The rows of a group lie close to one hidden flat surface of 11 dimensions, which may be shifted away from zero. Surfaces can cross.
(in the rows, 128 means zero)
Some rows, each with its group after it:
[135 101  98 127 123 127  79 116 142 167 152 168 149 122  93 114 137 146
 138 134 120]  Q88
[126 142 130 124 136 117 125 143  82 127 146 137 107 149 201 107  94 145
 155 104 143]  Q592
[134 121 113 148 161 155 117 122 138 146 150 144 168 151 159 164 100 139
 172 127 143]  Q120
[154 109 146 124 111 102 116 112  87 158 146 114 123 127 117  72 173 118
 111 110 134]  Q208
[158 170 117 116 143 147 128  65  71 163 137 100 133 112 100 109 131 167
 136  97 116]  Q122
[127 166 126 121 143 136 126 127 118 112 104 141 107 149  99 155 112 128
  89  97 145]  Q122
[133 135  99 159 142 150 115  43  79 188 204 117 186 126  70  97 123 133
 179 108 110]  Q208
[150 103 140 100 102 127 147 128  75 147  82 164 102 139 113 131 169 137
 112 125 150]  Q208
[154 100 124 135 172 107  80 138 136 146 179 119 125 170 136 157 110 104
 137 141 121]  Q725
[145 129 117 146 133  97 126  99 107 177 189  70 119 132 105  81 107 144
 114 118 100]  Q288
[109 126 139 134 146  64 107 152 152 128 150 123 113 178 151 124 100  49
 136 112 130]  Q725
[115 106 127 170  94 146 124 130 169 100 131 152 146 128 121  97 120 139
 137 152 150]  Q657
[125 137 139 122 140 148 145 127 157 126  77 134 162 117 135 165 162 110
 142 132 140]  Q725
[140  96 135 144 170 110  86 140 142 147 168 105 176 117 184 110 175  98
 126 125 168]  Q657
[ 93 136 109 176 139 108 125 110 160 114 173 124 138 159 117 110  68  78
 164 131 124]  Q208
[105 109  94 105 152 100  83 150  94 157 157 123 154 160  66 147 136  74
 133 101 122]  Q592
[110 135 123 132 120 102 118  89 119 119 140 161 129 112  83 104 151  70
 135 127 120]  Q208
[136 114 115 137 130 124 114 112 148  97  88 133  96 187  86 159  82 140
 128 136 154]  Q120
[110 130 119 135 128  82 123 109 137 140 127 171 111 178 102 127  98  69
 147 113 129]  Q725
[ 95 118  59 135 141 144 113 210 161 150 132 138 140 124  81 121 102 117
 169 182 129]  Q288
[120 123 160 160 117 106 113  61 127  91 143 131 156 153  78 121 159  65
  84  82 152]  Q592
[ 93 184 112 150 133 145 123  95 164  93  94 152 165 109  69 110 133  79
 150 127 138]  Q288
[131  82 101 155 137 128 126 123  95 155 184 112 131 136 126 113 115 148
 143 156 135]  Q88
[151 133 143 159 148 148 112 164 172 133 121 146 138 155 160 124 129 112
 130 151 161]  Q657
[103 121 149 160 113 152 103 125 130  79 168 148 184 107 143 112 166 106
  93  96 157]  Q657
[104 114  74  93 145 101 103 139  77 185 147 142 141 126  58 134 144  94
 148 110 113]  Q88
[ 85 157  93 129 146 108  90 205 147 134 167 162 136 121 135  99 107  87
 121 115 128]  Q88
[144 122 153 132 146 136 139 137 131 118 122  65 137 142 151 138 132 132
 129 134 138]  Q122
[125 121 155 141 131 121 132  71  73 113 148 104 159 119 125 101 170 102
 110  87 156]  Q88
[105  93  96 184 125 151 159 118 150 128 146 135 170 101 141 107 126 140
 169 167 158]  Q120
[ 71 110 123 119 128 115 147 186 106  92 105 115 154  97 117 131 185  59
 109 125 157]  Q725
[110 107 106 175 131 136 160 166 111 122 140  85 135 141  96 106 121 114
 109 153 176]  Q288
[151 114 147 109 154 112  74 154 133 150 180  54 162 147 154 130 137 121
 132 112  98]  Q592
[120 132 131 160 131 194 130 137 107  68 111 142 164 120 107 141 151 135
 102 123 193]  Q288
[140 117 139 150 134 127 112  66 160 120 103 130 167 148 114 119 139 103
 180 133 152]  Q120
[152 146 142 132 103 129 130 131 178 162  93 134 131 113 140  82 154 147
 125 134 131]  Q208
[146 191 147  69 137 137 106  99 139 133  83 134 137  83 110 162 175 140
  79  75  97]  Q88
[152 164 134 107 191 118  69  88 134 134 144  55 164 131  93 158 149 100
 121  96 113]  Q120
[143 149 137 128 128 179 111 154 149 134 113 148 167 123 148 145 147 171
  97 100 149]  Q725
[131 118 106 154 158 154 134 160 100 164 179  67 173  91 105 109 164 136
  98 137 143]  Q288
[140 100 146 125 151 122  94 138 127 150 172  96 175 150  95 164 173  75
 106 115 110]  Q592
[118 120 149 123 111 114 156  92 110 109 114 123 127 106 152 105 153 118
 153 130 131]  Q122
[132 118 144 140 143  97 122 133 101 140 172  99 129 156 157 113 121  98
 113  99 137]  Q288
[105 165 104 129 122  89 101 108 116 163 163 152 134 132 103  67 108  87
 153  86 108]  Q88
[109 123  98 121 137  90 117 146 128 161 152 120 122 139 108 116 108  97
 146 122 108]  Q657
[104 132 123 117 129 107  97 111 112 111 111 148 147 162  91 139 131  85
 129  76 154]  Q592
[123  87 125 125 105 154 156  94  93 132 108 137 160 114 135 147 154 163
 157 128 145]  Q657
[141 124 115  95 126 131 124 127  71 156 112 137 116 119  69 125 172 123
 116 125 127]  Q120
[137 144 139 112 129 129 105 162 169 113 130 121 120  84 146 115 152 128
 115 158  97]  Q208
[128 160 157 104 148 111 106 195 152  93 132 123  95 141 181 157 108 113
  72 104 117]  Q725
[151 123 137 153 107 145 157  47 160 121  79 130 123 136  88 132 121 159
 148 155 135]  Q725
[114 140 112 142 143 123 121 173 136 161 149 156 127 156 140 126  99 103
 132 119 132]  Q288
[146 130 128 129 159 127 129 147 123 132 169  34 121 106 159 124 112 165
 113 144 111]  Q120
[142 172 145 122 132 133  82 134 154 118 145 169 120 152 155 136  93 142
  92  86 115]  Q592
[145 124 121  98  96 110 119 150 108 169 111 165  79 135 116  81 134 132
 140 149 108]  Q120
[ 99 125  82  92 138 128 129 157 117 141  83 159 122 104  47 175 154 117
 103 133 127]  Q88
[126 145 112 146 117  83 117 123 102  98 140  76  58 131 117  34  77 154
 121 131 149]  Q122
[126 135 101 115 124 101  99  73 138 135 115 189 117 118  97 138 122 159
  84  83 137]  Q657
[124 110 139 158 110 149 156 102 110  88  82 135 143 117 138  99 153 132
 159 147 191]  Q122
[148 133 137  93 130 123 130 151  91 172 111 157 115 152 140 139 149 122
 120 100 134]  Q208
[115 133 150 146 125 108 139 107 124 107 108 144 133 139 149 100 133  86
 152 116 166]  Q122
[120 136  96 130 152 115 133 103 178 162  93 133 166  82  78 115 172  95
 152 151 142]  Q657
[103 122 124 102 135 120  76 161 188  43  97 132 119 118 135 156 121 119
 134 154 125]  Q288
[109 133 136 114 178  68 105 157 178  91 136 115 103 127 132 167 127  30
 120 154 109]  Q725
[143  79 134 121 116 133 140 157 139 149 124 126 111 179  82 192 120 119
 118 163 101]  Q592
[124 103 108 107 121  87 124 173 108 150 141 123  67 167 122 113  84 114
 149 153 102]  Q208
[136 170 127 161 126 128 154 171 168 159 135 151 100 164 156 110  74 127
  96 115 133]  Q288
[ 90 134 145 103 103 109 160 138 150  65 104  83 113  86 153 150 124 139
 101 115  95]  Q657
[118 125 119 122 110 125 135 117  74 112 108 189  93 136 140 105 115 140
 142 115 159]  Q122
[124 176 122 113 144 123 122 122 136 170 122 200 135 138 133 160 122  99
 108  76 118]  Q288
[134 115 131 155 118 144 101 110  96 118 178 152 146 148 118 110 125 136
 101 103 151]  Q657
[118  71 110 145 112 142 159 140 117 110 108  89 130 122 103 122 135 154
 151 179 150]  Q592
[151 117  90 147 145 131 119 107 203 142 120 224  82 154  90 204  73 169
  81 154 122]  Q88
[140 122 111 134 124 138 145 120 116 145 121  83 127 113  86 118 134 160
 118 145 129]  Q208
[174 109 138 159 154 143 100  84 163 142 132 151 145 184 119 176 113 139
 132 135 151]  Q725
[109 119 108 125 122 104 110 127 130 103 159 115  93 101  76 103 123 104
 120 162  91]  Q208
[155 120 176  89 151 135 156 124 136 154 100  62 161 130 119 213 185  83
 127 135  81]  Q592
[129 151  88 104 140 135 147 146  94 143  95 103  84 127  71 141  99 167
 126 144 121]  Q122
[116 129 119 106 136 107 116 100  70 147 167 143 136 121 112 114 146  90
 148 103 106]  Q725
[ 96 122 121 157 139 124 130 160 145 106 143 167 140 123 126 130 148  71
 103 140 157]  Q592
[160  71 135  75 148  80  96 166 116 160 135  89  97 168 148 179 135 136
 114 132 107]  Q88
[104 127  90 141 112 142 106 134 125 115 129 175 135 116  76 111 132 141
 102 124 150]  Q88
[157 155 128  90 129 118 100 146 132 169 124 122 103 110 110 100 142 140
 124 134  90]  Q120
[129 117 107 144 142 105 100 157  92 134 211  74 105 118 116  83 115 142
  74 126 122]  Q120
[115 157 115 140 141 155 147  80 146 111 133 107 142 102  97 144 105 132
 166 150  88]  Q208
[140 111 141 149 101 151 141 120 192 105  86 152 124 131 142 130 117 160
 158 178 137]  Q725
[140 149  88 113 148 101 127  86 158 184 100 139 124 109  81 123 131 132
 140 130 118]  Q657
[120 114 106 134 128 119 108 101 102 172 162 147 152 142  99 109 129 104
 170 115 119]  Q592
[111 146 114 126 135 142 101 167 156 140 138 196 154 139 140 140 119 101
 141 115 127]  Q657
[123 161 139 112 123  96 104 117 138  87 108 174  72 183 130 156  66 118
 101  86 122]  Q288
[139 170 164 146 143 148 168  92 145 111 103  75 152 125 161 144 124 122
 125 104 138]  Q208
[106 144 116 142 115 117  92 110 142  61 124 127 104 167  94  97  62 116
 167 136 134]  Q288
[105 103 110 167 133  83 103 157 148 144 192 133 120 154 154  70  88  91
 157 143 134]  Q120
[110 132 111 123 125 117 142 175 106 132 133 153 104 103 122 113 150 109
  88 129 133]  Q120
[153 154 144 166 141  95  80 108 140 131 199  75 113 171 126  76  82 123
  92  92 119]  Q122
[148 154 150 151 124 109 100  97 158 137 166 130 121 160 153  96  89 128
 127 103 110]  Q122
[106 122 110  95  74 138 182 187  62 159  95  96 114 126 123  90 115 179
 141 110 123]  Q725
[140 138 139 104 150  94 140 103 109 159 130 117 118 144 147 156 126 101
 141 103 108]  Q88
[129  73  96 145 139 159 120 127  89 125 125 127 160 134  81 155 155 144
 140 152 172]  Q120
[112 154  98  87 100 151 101 197  96 133 124 114 117 100 116  73 117 184
 136 121 106]  Q88
[ 93 183  97 138 160 105  78 132 124 128 175 148 162  84 165  46 121  98
 157  82 142]  Q592
[157 147 108 134 147 137 115 130  96 178 125 142 108 207 119 130  62 149
 168 108 140]  Q122
[106 101 106 125 139 126 149 154 100 123 113  98 139 106 111 123 153 111
 154 155 150]  Q122
[ 95 111 136 134  95 104 128 151 135  93 172  78 119 123 156  98  99 132
 128 127  97]  Q657

New rows, each followed by its group:
[132 126 112 123 129 134 152 153  84 163 156 111 107 101 150 109 123 166
 122 140 113]  Q120
[142  71 117 151 123 116 138 127 183 142 119 111 130 143 137 114 115 122
 212 211 124]  Q725
[114 100 109 118  99 121 129 116 121 164 168 123 140 123 154  99  97 164
 195 130  77]  Q657
[114 110 122 150 107  85 114 125 128  91 143 149  72 177  95 108  83 105
  94 125 142]  Q725
[141  73 173 176  85 106 128  17  77 112 196 142 137 181 105 121 132 112
  90  76 139]  Q122
[129 128 135 134 141 110  89 142 154 136 173 108 145 141 109 129 137  91
 102 116 108]  Q592
[129  87  94 171 124 153 100 132  72 104 165 126 131 142  78  86 131 161
  98 136 194]  Q122
[138 105 101 160 119 129  93 164 179 162 156 122 138 167 117  94  87 159
 136 147 137]  Q725
[176 124 173  99 118 105 109  76 125 158 126 109 124 144 167 119 140 151
 147  99  99]  Q88
[163 114 155 111 142 104 157  76 153 105  95  78  72 131 129 170 105 126
 162 187  85]  Q725
[113  81 104 101 156 102 105 125  55 146 159 119 146 143 100 155 150  93
 149 108 133]  Q288
[113 117 129 132 140 132 107 164 180 116 156  97 157  88 133 127 157 117
 106 153 111]  Q122
[ 87 164 131 143 124 111 188 138 175 125  98 142 125  72 165 102 143  81
 133 145 124]  Q120
[121 122 119 111 139 126 160 121  56 145 136  54 142  95 112 114 159 127
 146 127 119]  Q88
[118 135 151 162 127 182 117 219 156  96 173  92 157 132 163 108 113 117
 135 166 119]  Q657
[156  87 114 123 137 143 111 150 130 133 124  85 116 156 119 144 103 178
 155 173 127]  Q120
[ 96 117  95 174 161 129 134 100 102 128 189 112 168 120 114 131 121 109
 123 111 155]  Q120
[127 144 122 134 140 153 164 129 104 122 138  91 124  73 137 132 140 172
  84 133 128]  Q120
[ 95 178  66 157 159 130 158 104  73 185 179 228  97 170 101 141  32  98
 163  95 119]  Q88
[104 106 128 153 107  93 109 137 223  73 116 125 111 111 118 104 126 115
  98 158 136]  Q288
[108 142 113 124 169  98 119 128 162 142 116 130 154 153 128 155 120  58
 177 125 130]  Q120
[ 93  78 116 134  98 109 144 136 133 108 122 123 129 127 132 120 121 134
 153 146 136]  Q657
[134  94 113 158 131 119 142 113 151 103 142  60 112  97  96 119 130 160
  93 176 132]  Q88
[114 155 117 120 116 114 128 116  99 141 136 110 133 116  91  97 134 120
 108  88 112]  Q725
[108 179  90 101 142 129 172 148  98 147  91 119 100  83 195  90  79 175
 215 138 121]  Q592
[127 109 106 122 144 137 125 159 108 158 155 122 132 131  78 167 142 115
 100 144 106]  Q592
[127 112 136 150 144 127 145 128  93 110 148  63 141 119 112 125 154 116
  84 121 156]  Q288
[146 101  91 121 116 123 148  76 171 159  65 149 124 104 110 128 137 193
 159 161 145]  Q657
[129 184 155 168 136 127 119 117 170  99 171 144 121 112 199 103  98 143
  68  90 130]  Q120
[121 134 152 143 102 157 198 133 102  96 104  56 111 143 109 125 108 121
 152 164 110]  Q657
[ 99  74 139 113  99  93 174 114  81  96 120 122 110  99 146 119 160 101
 142 140 126]  Q122
[123 147 116 108 154 140 107 142  89  86 136  36 150  68 156  91 144 180
 117 105 153]  Q592
[145 103 119 104 148 139 108  94  45 127 144 209  92 172  96 205 119 127
 117 114 125]  Q725
[179 114 146 133 140 178  35 105 182 113 108 165 186 153 115 146 161 155
 144 140 163]  Q120
[171 163 162 165 129 137 141 108 111 136 149  76  94 178 118  91  85 137
 118 134 125]  Q657
[102  78 102 137 141 111 180 201  91 102  78  84  76 177  63 171 115  83
 106 176 179]  Q657
[108  95 100 118 100 103 102 107 170 144 154 139 148  85 151  99 119 181
 155 131  92]  Q657
[128 170 145 132 136 133 115  95 134 113 129 139 146 112 137 119 141 114
 107  86 132]  Q592
[123 131 134 138 172 144 119 180 153 116 119  82 175 136 127 164 158  81
 110 136 163]  Q122
[124 115 113 108 108 131 126 104 132 136  86 154 133 112  78 129 157 138
 134 131 131]  Q88
[146 111 165 143 130 111 101 109 119  81 119 114 115 175 127 132 129 110
  97 109 169]  Q120
[137  99 124 123 129 128 127 177 132 154 127  85 155  93 129 100 186 124
 127 163 141]  Q208
[133 169 135 126 154 133 127 114 132 152 109 139 156 138 137 132 135  93
 160 103 140]  Q122
[121 130  91 134 157 134 129 120 108 129 133 143 109 172  99 189  67 148
 118 109 140]  Q120
[108 125 121 137 138  81 133 119 121 117 119 118 103 177  73 148 106  68
  98 102 147]  Q725
[112  93 123 111 133 129 119 191  90 131 175 105 145 132 169 142 126 127
 140 123 115]  Q657
[130 139 123 120 161 111  97 132 162  91  99  94 111 172  83 182 101 114
 104 127 140]  Q120
[153 132 121 139 119 146 100  81 154 118 108 127 132 126  69 117 132 158
 125 143 134]  Q120
[139 122 114 132 120 139 130 142 202 169 121 129 133 148 124 143  86 154
 177 175  89]  Q122
[127 121  86 174 133 148  96  83 150 148 168 182 151 157 101 117  75 154
 159 124 144]  Q120
[140 153 134 150 114 134 127  47 128 134 138 153 132 121 108 100 122 144
 117  99 127]  Q88
[163 151 144 130 130 149 138  93  85 157 131 121 130 153 132 134 126 162
 110  82 136]  Q208
[140 200 161 130 188 120 119 167 130  75  97  43 120 133 173 113 129  95
  80  95 176]  Q122
[146  96 203 143 135 138 161  88 133  86 111  65 184 102 209 135 204  95
 165 146 154]  Q725
[ 80 141 100 150 141  97  90 122 107  83 157 122 150 109  98  72 137  85
 106  85 177]  Q592
[131 158 156 132 123 130 154 164 206 109  90 116 117  91 202 109 127 136
 137 164 117]  Q120
[110 129 124 113 124 122 122 128 147 113 121 182 116 103 131 131 139 101
 160 154 105]  Q725
[ 99 142 101 159 166 137 172  96 143 120 122 134 145 152 137 191  70 120
 157 117 150]  Q120
[137 116 132 144 101 185 138 145 148 116 104 193 140 151 153 144 111 168
 151 148 147]  Q657
[117 143 112 114 154 146 175 148 119 103 102  56 102 118  99 184  97 143
 121 155 105]  Q208
[112  39 124 171 130 134 135 210 108 109 155 149 141 159 158 151 158 116
  64 140 214]  Q288
[148  84 134 146 175  90 168  50 138 142 130  85 122 129 101 206 151  95
 101 152 131]  Q88
[135 171 152 144 148 108 125  97 113 106 123  85 124 137 134  96 128 101
 111  93 158]  Q122
[137 117 129 205 163 158 137  83 151 135 200 127 176  95 168 114 133 134
 135 151 149]  Q88
[138  99 138 105 109 115  94 113 131 109 100 167 132 141 102 150 170 124
  87 102 153]  Q88
[111 128  94 107  94 147 135 131 167 155 130 131 145  85 118 113 106 183
 187 155  64]  Q657
[110 153 117  76 152 101 184 133  69 184  72 183 100 172 136 194 114  60
 183  98 115]  Q120
[107 137 159 136  99  92 120 153 203  71 138 103 107  82 180  60 124 102
 134 166 101]  Q725
[151 121 138  97 116 148 136 107  56 139 121  97 127 120 136 125 146 184
 133 110 124]  Q88
[102 116  91 147 148 143 158 170 142 149 123  93 156 145 107 151  99 119
 162 154 142]  Q208
[134 140 143 126 136 106 131 134  91 110 134  81 104 117 176  71 122 131
 145 120 145]  Q122
[119 132 116 140 119 130 158  92  98 162 134 149 143  92 113  93 159 117
 146 126 133]  Q120
[146 123 125 134 125 177 122 148 140  99 142 124 106 131 150 150  77 207
 134 169 109]  Q208
[143 158 160 104 108 142 137  94 125 108 121 127 115  81 162 115 144 157
 131 126  92]  Q725
[112 104  82 140 148 118  78  96  88 146 200 127 156 106  30 104 159 103
 109 126 123]  Q725
[129  97 139 111 128 119 131 150  93 126  93 139 125 146 118 141 172  89
 136 136 162]  Q120
[129 132 104  82 182 109 115 176  93 175 141  88 134 136 127 167 131 100
 152 125 101]  Q120
[165 128 153 125 133 150 113 135 119 101 136  94 109 143 151 155 117 184
  73 124 133]  Q725
[132 127 131 125 155 116  92 147 202 135 148 114 145  96 154 120 139 100
 165 180  90]  Q725
[115 194 161 136 118 138 129 140 172  70 111 114 122  90 178  89 123 135
  91 107 133]  Q88
[114 109 131 114 129 128 129 152 113  91 149 105 132  72 138 138 171 132
  85 134 120]  Q122
[134  88 121 126 140  84  80 103 122 171 176 131 163 137 112 107 159  84
 145 111 126]  Q88
[110  94 127 108 127  86 117 165 168 128 108  96 132 116 133 112 157  91
 147 156 123]  Q88
[137 135 132 134 128 138 163  75 160 144  90 140 131 113 129 148 132 135
 155 145 121]  Q88
[112 166  53 153 132 192 141 148 140 193 123 178 162 111  47 112 108 153
 158 154 129]  Q288
[126 127 141 131 110 118 155 100 141 116 104 125 109 152 116 144 113 121
 123 128 122]  Q122
[ 93 138 143  95 100 104 173 134  78  99  86 148  96 127 136 131 136  92
 132 107 125]  Q725
[112  75 108 122 120  43 106 149 129 163 151 150  87 203 119 116  84  73
 162 132 125]  Q88
[145 117 111 140 157 166  85 105 141 113 125 139 165 149  92 177 123 155
 130 129 157]  Q120
[116 112  94 124 138 125 114 164 106 137 156  96 142  84 128  84 147 134
 154 158 134]  Q122
[139 117 146 103 115 148 159 113 121 132  93 131 134 124 175 160 134 171
 158 124 119]  Q657
[184 147 149 157  94 126 119  14 137 130 135 103  84 161 105  73  71 208
 133 118 110]  Q120
[146 120 128 129 112 124 157 123 111 151 118 126  91 144 151 116  96 161
 154 143 122]  Q120
[179  87 137 111 190 122  66 149 176 153 164 153 130 142 161 234 152 148
  53 129 124]  Q88
[132 154 123 154 129 163 185 177 165 151  95 109 129 108 139 128 124 151
  94 154 144]  Q288
[123 169 140  95 123 103 123 113 125 130 137 118 109  92 142 103 128 114
 134 113  73]  Q725
[149 167 137 150 140 172 128 151 157 139 140 100 147 123 169  95 100 161
 154 142 126]  Q288
[ 67  95  96 148  94  80 148 152 152 111 133 127 112 149  91  97  89  77
 167 157 118]  Q657
[116  87 135 149 121 127 140 164 145 120 127 165 126 168 130 156 129  83
 120 153 147]  Q592
[133 122 120 124 129 156 154 122 136 111  75 132 132 104 110 164 150 159
 110 146 150]  Q657
[128 150 108 108 160 145 146 117  77 134 109  70 146  90  74 139 166 126
 114 120 140]  Q122
[149 137 140 101 127  94 151 109 151 118  80 104  68 142 110 170 108 148
  86 130 103]  Q88
[132  97 162 147  97 106 150 113 127  68 121  86  84 140 141 103 114 139
 109 147 141]  Q725
[146 143 155 107 115  90 140 126 107 143 120 107  88 127 146  88 136 109
 120 118 111]  Q120
[ 93 163 122 167 128 136 121 156 191  74 126 200 123 125 143 121 101 105
  82 125 161]  Q88
[133 134 151 151 148 141 118  93 127 113 124  94 189 117 108 135 181 104
  82  92 169]  Q725
[133 131 120 120 120 108 112 149 134 126 127 126  96 127 105  98 131 124
 103 137 129]  Q120
[116  99 103 126 134 113  92 160 162 152 148 173 154 129 137 133 138 107
 144 139 127]  Q288
